The rows come from 4 hidden closed curves, with some noise, and rows from the same curve form a group. Each curve winds through 8 dimensions. The rows are also pushed far along 5 directions, which tell nothing about the answers.
In the rows, zero is written as 128.
Some rows, each with its group after it:
[119 135 150 117 121 152 123 136 113 126 110 161 128 119 110 119 113 126
 116 133 141 112 113 149 128] => (1)
[122 147 107 147 153 111 129 115 120 146 149 109 112 110 133 100 145 154
 138 146 101 131 142 121 121] => (2)
[192 159 109 160 144  88 150 152 150 112 124 113  93 137 193 184 127 163
 154 142 142 163 146  63  98] => (0)
[ 77 118 129 169 142 135 123  99  75 155 170 119 127  63  93  65 137 161
 138 163  92 127 109 146 106] => (3)
[113 140 139 156 133 118 130 106 116 133 145 123 118 113 132  95 122 147
 130 146 113 132 108 137 124] => (3)
[ 96 122 123 123  89 141  91 113 111 156 163 132 137 147 133  98 158 145
 143 137 122 123 131 161 135] => (0)
[ 85 143 208 108 140 149 147  89 113 105 119 135 145 113  63  92  82  85
  81 120 100  85  94 141 151] => (1)
[148 162 139 161  96  98 133 146 130 134 165  96 145 110 116 162 109 103
 129 142 147 134 132  86 129] => (2)
[129 115 136  92  99 144 109 154 146 136 114 150 142 152 131 137 129  66
 117  97 141 131 143 152 147] => (0)
[118 126 147 140 102 123 126 100 114 128 146 131 120 134 157 100 111 147
 127 152 138 123 111 136 135] => (2)
[132 154 104 143 150 108 129 117 136 141 141 108 110 122 144 113 144 145
 136 142 106 133 147 116 129] => (2)
[129 151 122 159 146 106 147 112 126 130 121 103 112 114 120 131 111 150
 132 140 134 117 118 112 125] => (0)
[114 138 119 121 127 126 112 125 154 134 126 126 118 157 150 118 149 129
 146 126 108 138 133 138 140] => (2)
[149  73  60 175  98 125 105 188 129 150 149 140 107 146 211 140 169 225
 219 169 131 196 150 120  85] => (1)
[109 100 118 138 118 141 110 133 107 158 156 123 138  92 110 119 162 126
 142 130 110 137 129 147 113] => (0)
[145 154 132 124 124 103 139 133 117 123 135 102 139 114 105 152 106  91
 111 126 147  92 142 100 146] => (3)
[ 98  86 131 150 129 146 121 178 139 125 115 137 150 102  94 143 108  90
 145 120 109 175 121 114 107] => (3)
[ 59 102 179 155 137 150 126 162  86 116 146 162 174  51  61 100  70  67
 133 146  84 143  69 124 107] => (0)
[149 141 133 121 128 125 129 140 143 125 112 144 127 148 149 157 112 121
 136 117 143 141 120 114 123] => (3)
[153 170  92 160 105  93 148  67 104 178 163  74 105 129 135 114 135 175
 103 163 179 113 177 114 124] => (1)
[171 155  96 178 174  97 150 183 153 120 128  94 124  74 119 182 108 121
 149 129 117 182 145  51  88] => (3)
[ 75  46 146 135  86 165 101 148 100 134 138 178 150 145 134  87 131 140
 160 137 115 159 101 185 115] => (1)
[102 113 159 135  88 138 108 129 150 125 124 142 149 171 129 124 135 108
 140 112 128 150  94 162 133] => (3)
[160 162  95 130 165  95 133 143 164 115 120  96 103 126 158 148 129 135
 143 125 113 125 148  90 145] => (1)
[110  96 126 119 119 150 131  92  99 150 141 149 140 131 120  71 134 172
 112 147 129 117 123 178 132] => (0)
[150 145 147 117 132 128 134 124 174 104  99 124 117 175 143 159 146 137
 131 109 119 118 116 126 143] => (1)
[143 170 128 153 169  83 166  80  86 147 151  83 119 105 100  98 113 161
 113 137 123  98 136 116 125] => (2)
[129 150 121 131 156 120 137 152 131 105 123 130 107 107 145 154  95 113
 130 147 115 141 148  61 115] => (0)
[124 123 128 143 164 135 160 103 122 138 130 139 122  65 118 106 107 139
 110 161 105 129 112 116 114] => (0)
[152 161 122  67  81 128 100 129 185 121  88 152 114 227 187 176 145  98
 129 105 173  98 139 144 180] => (3)
[139 123 121 122 143 126 136 142 115 122 115 140 123 127 137 139 104 131
 129 125 141 137 140 107 116] => (2)
[ 90  82 154 133  67 173  95 165 142 126  97 165 140 154 117 141 140 106
 146 121 140 140 102 172 132] => (1)
[108 130 105 108 111 146  88 107 183 122 108 152  82 177 210 116 155 151
 145 139 121 146 128 143 150] => (2)
[155 153 132 147 135  96 150 114 110 132 146 120 130 134 135 119 106 150
 124 138 144 128 129 117 118] => (1)
[145 146 126 158 123  99 140 148 118 129 145  96 141 109 103 130 114 105
 123 118 146 140 142 115 122] => (2)
[139 141 137 163  94 119 134 155 132 135 148 102 181 129  66 191 137  90
 122 118 153 157 124 102  95] => (3)
[ 87 143 171 110 110 140 126  67  80 157 146 125 166 127  63  93 113  94
  85 114 140  92 106 166 138] => (1)
[147 116 104 101  79 143 115 113 165 154 122 143 124 196 176 155 153 162
 128 141 165 143 153 142 141] => (0)
[120  92 114 142 125 165 107 194 147 113  95 176 103 112 159 145 142 153
 173 146 118 156 112 135 111] => (1)
[129 107 142  96 106 138 126 131 128 119 100 148 140 167 124 146 130 100
 119 108 154  97 114 154 145] => (3)
[144 111 129 135 206 122 156 165 114  93 121 122 131  45  91 132 115 103
 123 110  84 127 119  94 107] => (3)
[141 143 127 137 119 127 124 139 131 132 130 135 135 137 121 125 139 114
 118 114 144 145 128 145 118] => (2)
[126 139 110 130 144 131 124 122 112 131 153 152 118 108 159 107 134 159
 135 156 120 141 128 119 111] => (1)
[154 127  86 176 134 100 135 152 148 146 142 102  97  96 168 144 133 162
 166 163 119 159 149  91 113] => (0)
[ 38  56 165 143 110 169  92 144  93 107 141 148 147 120 103  85 133 123
 162 132  79 142  88 162 118] => (0)
[ 78 120 164  89  92 166 113  96 149 129 103 164 146 177 114 132 112  81
 102 124 137 125 106 151 147] => (3)
[115 112 127 134 125 128 116 114 113 130 156 129 141 131 130  97 155 144
 136 125 113 132 109 160 124] => (1)
[174 177 112 110 232 105 170 151 157  82  71 167  77  96 175 114  90 117
 119 128  99 120 113 100 134] => (0)
[147 119 121 168 127 108 138 154  89 126 185 103 150  88 114 133 129 155
 147 150 118 149 140  95  94] => (2)
[130 106 122 122 133 137 134 147 141 115 123 147 126 133 151 140 123 127
 132 139 115 156 136 109 113] => (1)
[180 138 105 166 130  98 132 192 134 122 147 106 137 106 148 206 131 141
 178 136 137 164 132  61  89] => (3)
[122 110 138 125 106 136 122 129 140 119 135 146 123 124 158 122 124 124
 131 149 121 124 112 131 138] => (2)
[127 174 137 107 200 121 143 128 132  98 104 149 106  94 129 109 104  99
 113 122  92 106 105 111 138] => (0)
[105 114  89 114 125 130 112  74 126 165 114 120  74 179 188  60 148 225
 160 154 127 101 150 184 167] => (1)
[119 122 116 147 143 122 125 122 111 140 157 118 125 116 131 104 154 169
 150 141  97 138 126 135 111] => (2)
[102 108 146 138  87 135 108 118 116 129 158 120 137 153 134 125 148 143
 140 135 123 141 125 138 119] => (0)
[118 122 149 143  69 126 114 121 116 138 162 121 146 139 130 124 117 123
 130 147 149 126 121 136 138] => (2)
[159 187 127  91 123 115 119  84 124 149 133 121 113 168 146 106 134 145
 102 110 164  89 148 154 159] => (3)
[167 156 136 147 130  99 144 163 156  99 135 122 124 109 154 174 100  97
 131 142 132 141 121  67 127] => (2)
[184 176 127 120 163  96 162 102 128 122 106 121 108 136 146 144 103 141
 108 119 158 103 131 108 131] => (3)

New rows, each followed by its group:
[100 108 127 137 128 145 123 118 145 139 105 140 121 143 131 111 126 132
 134 126 119 156 113 150 123] => (3)
[112 112 108 150 121 137 133 145 130 140 124 122 137 117 108 149 119 121
 131 147 131 155 147 106 108] => (3)
[146 136 110 104 161 136 134 124 139 126  93 163  98 143 172 115 111 151
 126 127 136 136 138 128 123] => (3)
[ 85  93 178 109 123 160 134 119  95 115 139 152 165 110  76 102 102  98
 100 126 101 127 115 141 122] => (1)
[156 183 119 131 150 109 152  65  74 151 169 119 128 109 119  94 127 177
  91 148 154 102 140 126 112] => (1)
[138 152 126 111 148 126 139 127 125 143 125 130 134 112 108 143 125 105
 116 131 118 111 136 115 130] => (2)
[122 132 129 110 167 122 138 137 141 111  95 128 110 123 132 113 106 121
 135 118 104 113 127 125 149] => (1)
[158 114 124  92 178 140 112 207 196  71  81 165 113 132 178 169 133  89
 164  79  86 172 111 108 130] => (3)
[121 115 126 141 117 146 128 127 134 133  94 148  96 131 142 119 130 152
 132 144 141 123 119 150 128] => (1)
[214 154  66 155 140  88 154 153 148 147 121 111  91 119 185 170 146 185
 149 152 168 135 164  94 114] => (2)
[147 150 157  91 138 133 139 138 152 108  86 158 137 155 128 155  93  74
 104  93 149 128 111 123 137] => (3)
[109 145 126 139 111 128 126  54 119 157 142 100 110 132 115  95 159 159
 102 146 140  96 131 156 141] => (1)
[103  93 147 128 151 153 128 166 102 119 116 172 140  85 110 115  94 104
 143 123 105 152  98 133 102] => (3)
[127 157 139 136  78 132 114 118 148 132 142 101 142 140  99 158 155 101
 107 123 152 116 133 129 140] => (1)
[136 130 119 135 146 116 125 145 154 101 100 120 107 123 144 138 116 109
 132 109 132 142 126 116 131] => (2)
[139 103 115 121  43 138  99 152 120 169 163 126 170 175 122 153 150 127
 134 126 178 149 169 149 125] => (0)
[133 129 159 113  96 139 130  95 116 135 140 114 165 153  87 148 152 112
  94 102 152 115 123 149 126] => (0)
[138 117 115 144  87 125 110 181 144 144 154 124 149 123 137 178 139 107
 165 149 130 149 140 100 125] => (2)
[179 176  83 143  67 110 112 107 134 195 171  98 128 160 149 167 190 177
 137 153 185 121 169 129 124] => (2)
[125 103 103 198 154 123 153 142  75 158 149 107 116  41  98 125 129 181
 152 172 116 152 141 100  72] => (1)
[ 85 123 116 157 141 136 117  82  98 147 152 136  88  88 158  54 124 185
 136 176 103 131 116 144 121] => (2)
[135 140 145  88 144 143 136 127 130 103 126 145 147 126 106 139 121  90
  90 111 125 112 133 116 133] => (3)
[133 136 145 109  69 138 112 132 156 136 141 134 154 157 129 165 142  85
 117 127 150 118 128 137 147] => (2)
[121 167 175  78 132 140 145  46  98 134 115 154 137 162 101  87 104 120
  62 110 156  74 110 173 150] => (1)
[ 88 121 126 139  88 140  92 110 133 140 146 138 114 140 160 101 142 146
 145 149 125 144 117 148 134] => (2)
[ 81  78 110 133 138 166 108 113 111 148 114 173  96 110 157  45 155 171
 146 145 103 144 109 200 123] => (2)
[ 58  85 162 127 115 150 113  77 107 118 113 147 106 164 144  51 124 159
 138 139 104 109  90 190 148] => (0)
[149 159 122 123 127 110 135 119 107 151 150 126 136 119 121 101 121 126
 113 132 144 113 144 140 133] => (0)
[ 53  73 160  67 155 194 103 127 142 109  70 203 125 143 128  92 127  82
 132 103  72 126  79 184 147] => (2)
[122 124 112 134 124 118 123 141 146 117 122 111 112 128 149 120 117 124
 134 128 126 135 149 118 141] => (2)
[141 135  71 117 163 127 106 152 172 128  94 168  63 155 237 112 155 184
 182 151 104 145 132 134 139] => (0)
[120  98 110 109  83 150  95 141 128 139 137 145 137 171 157 143 144 153
 150 130 152 152 148 138 119] => (2)
[146 144 111 137 124 102 130 141 116 134 144  94 125 113 124 149 117 125
 137 135 141 111 153  96 136] => (3)
[134 130 135 129 147 117 150  96 102 114 154 113 132 106 117 121 130 146
 108 142 118 102 129 112 125] => (3)
[107 107 143 119 183 145 145 104 125 104 100 148  90 107 140  79 127 177
 134 140  74 109 103 146 132] => (1)
[154 157  94 109 165 123 135 127 130 126 110 135 104 110 138 122 126 133
 111 125 144 108 146 121 134] => (1)
[141 130 117 167  80 104 114 181 122 129 173  73 170 107  88 174 122  87
 136 116 153 153 164  81 115] => (2)
[129 163 118 152 111 116 133 121 107 149 160  93 168 112  62 155 121 134
 118 146 153 115 133 100 119] => (0)
[147 116 158 118 128 120 139 139 113 111 141 109 166 118  81 145 118  90
 113  87 133 113 120 130 131] => (3)
[ 84  88 136 135  94 160 103 156 150 124  92 162 115 135 143 115 124  97
 145 135 125 144 101 161 140] => (1)
[102 148 137 138 158 121 139  91 103 140 149 115 123  99 100  76 125 127
 108 139  94 113 129 139 130] => (2)
[100  82 110 164  81 145  92 156  97 162 164 142 141 132 138 101 161 167
 174 147 132 174 126 170 100] => (2)
[137 141 152 126 115 119 127 132 123 114 158 122 174 134  94 142 142  87
 108 100 130 131 108 135 121] => (1)
[109  80 156 100 108 141 111 168 150 100 103 137 158 169 116 161 126  74
 146  89 115 132 106 139 145] => (2)
[176 159  86 139 190 109 176  85 125 140 108 109  79  99 149 135 141 185
 105 148 140 118 155  97 103] => (1)
[130 149 124 138  82 138  99 154 145 130 153 118 139 129 121 165 150 116
 136 139 143 136 140 109 127] => (1)
[147 133 123 155 214 115 157 157 160  92  91 137  86  80 158 149 124 137
 157 136  71 149  92  85 107] => (1)
[120 131 120 145 146 109 126 141 120 128 142 108 125 110 124 109 123 135
 151 127 106 125 125 129 138] => (1)
[131 139 166 116 139 137 138 150 117 116 120 150 161 107  87 144  83  69
 107 103 135 139 112 115 113] => (3)
[144 173 136 105 143 122 140 106 122 137 116 122 140 141  96 150 124 101
  97 104 150 111 134 123 128] => (2)
[122 118 136 141  98 129 116 125 126 141 127 148 113 159 169 124 123 146
 154 145 142 148 120 136 120] => (0)
[125 145 112 137 153 110 140  88 111 145 149 110 108 123 138  80 140 173
 123 147 107 117 149 137 130] => (2)
[107 112 102 122 136 137 113  86 129 144 131 137  89 161 182  74 168 203
 158 150  97 129 130 168 132] => (2)
[155 197 121 155 180 101 166  84 118 124 137  92  90  59 109 112 120 151
  86 157 124  92 139  91 124] => (1)
[100 160 176 104 100 130 125  72 109 135 156 133 161 153  99  91 100  82
  80 125 140 102 112 152 154] => (1)
[ 93  99 145  94  83 174  91 147 158 145 101 184 147 172 135 142 153  82
 144 111 125 137  96 182 142] => (2)
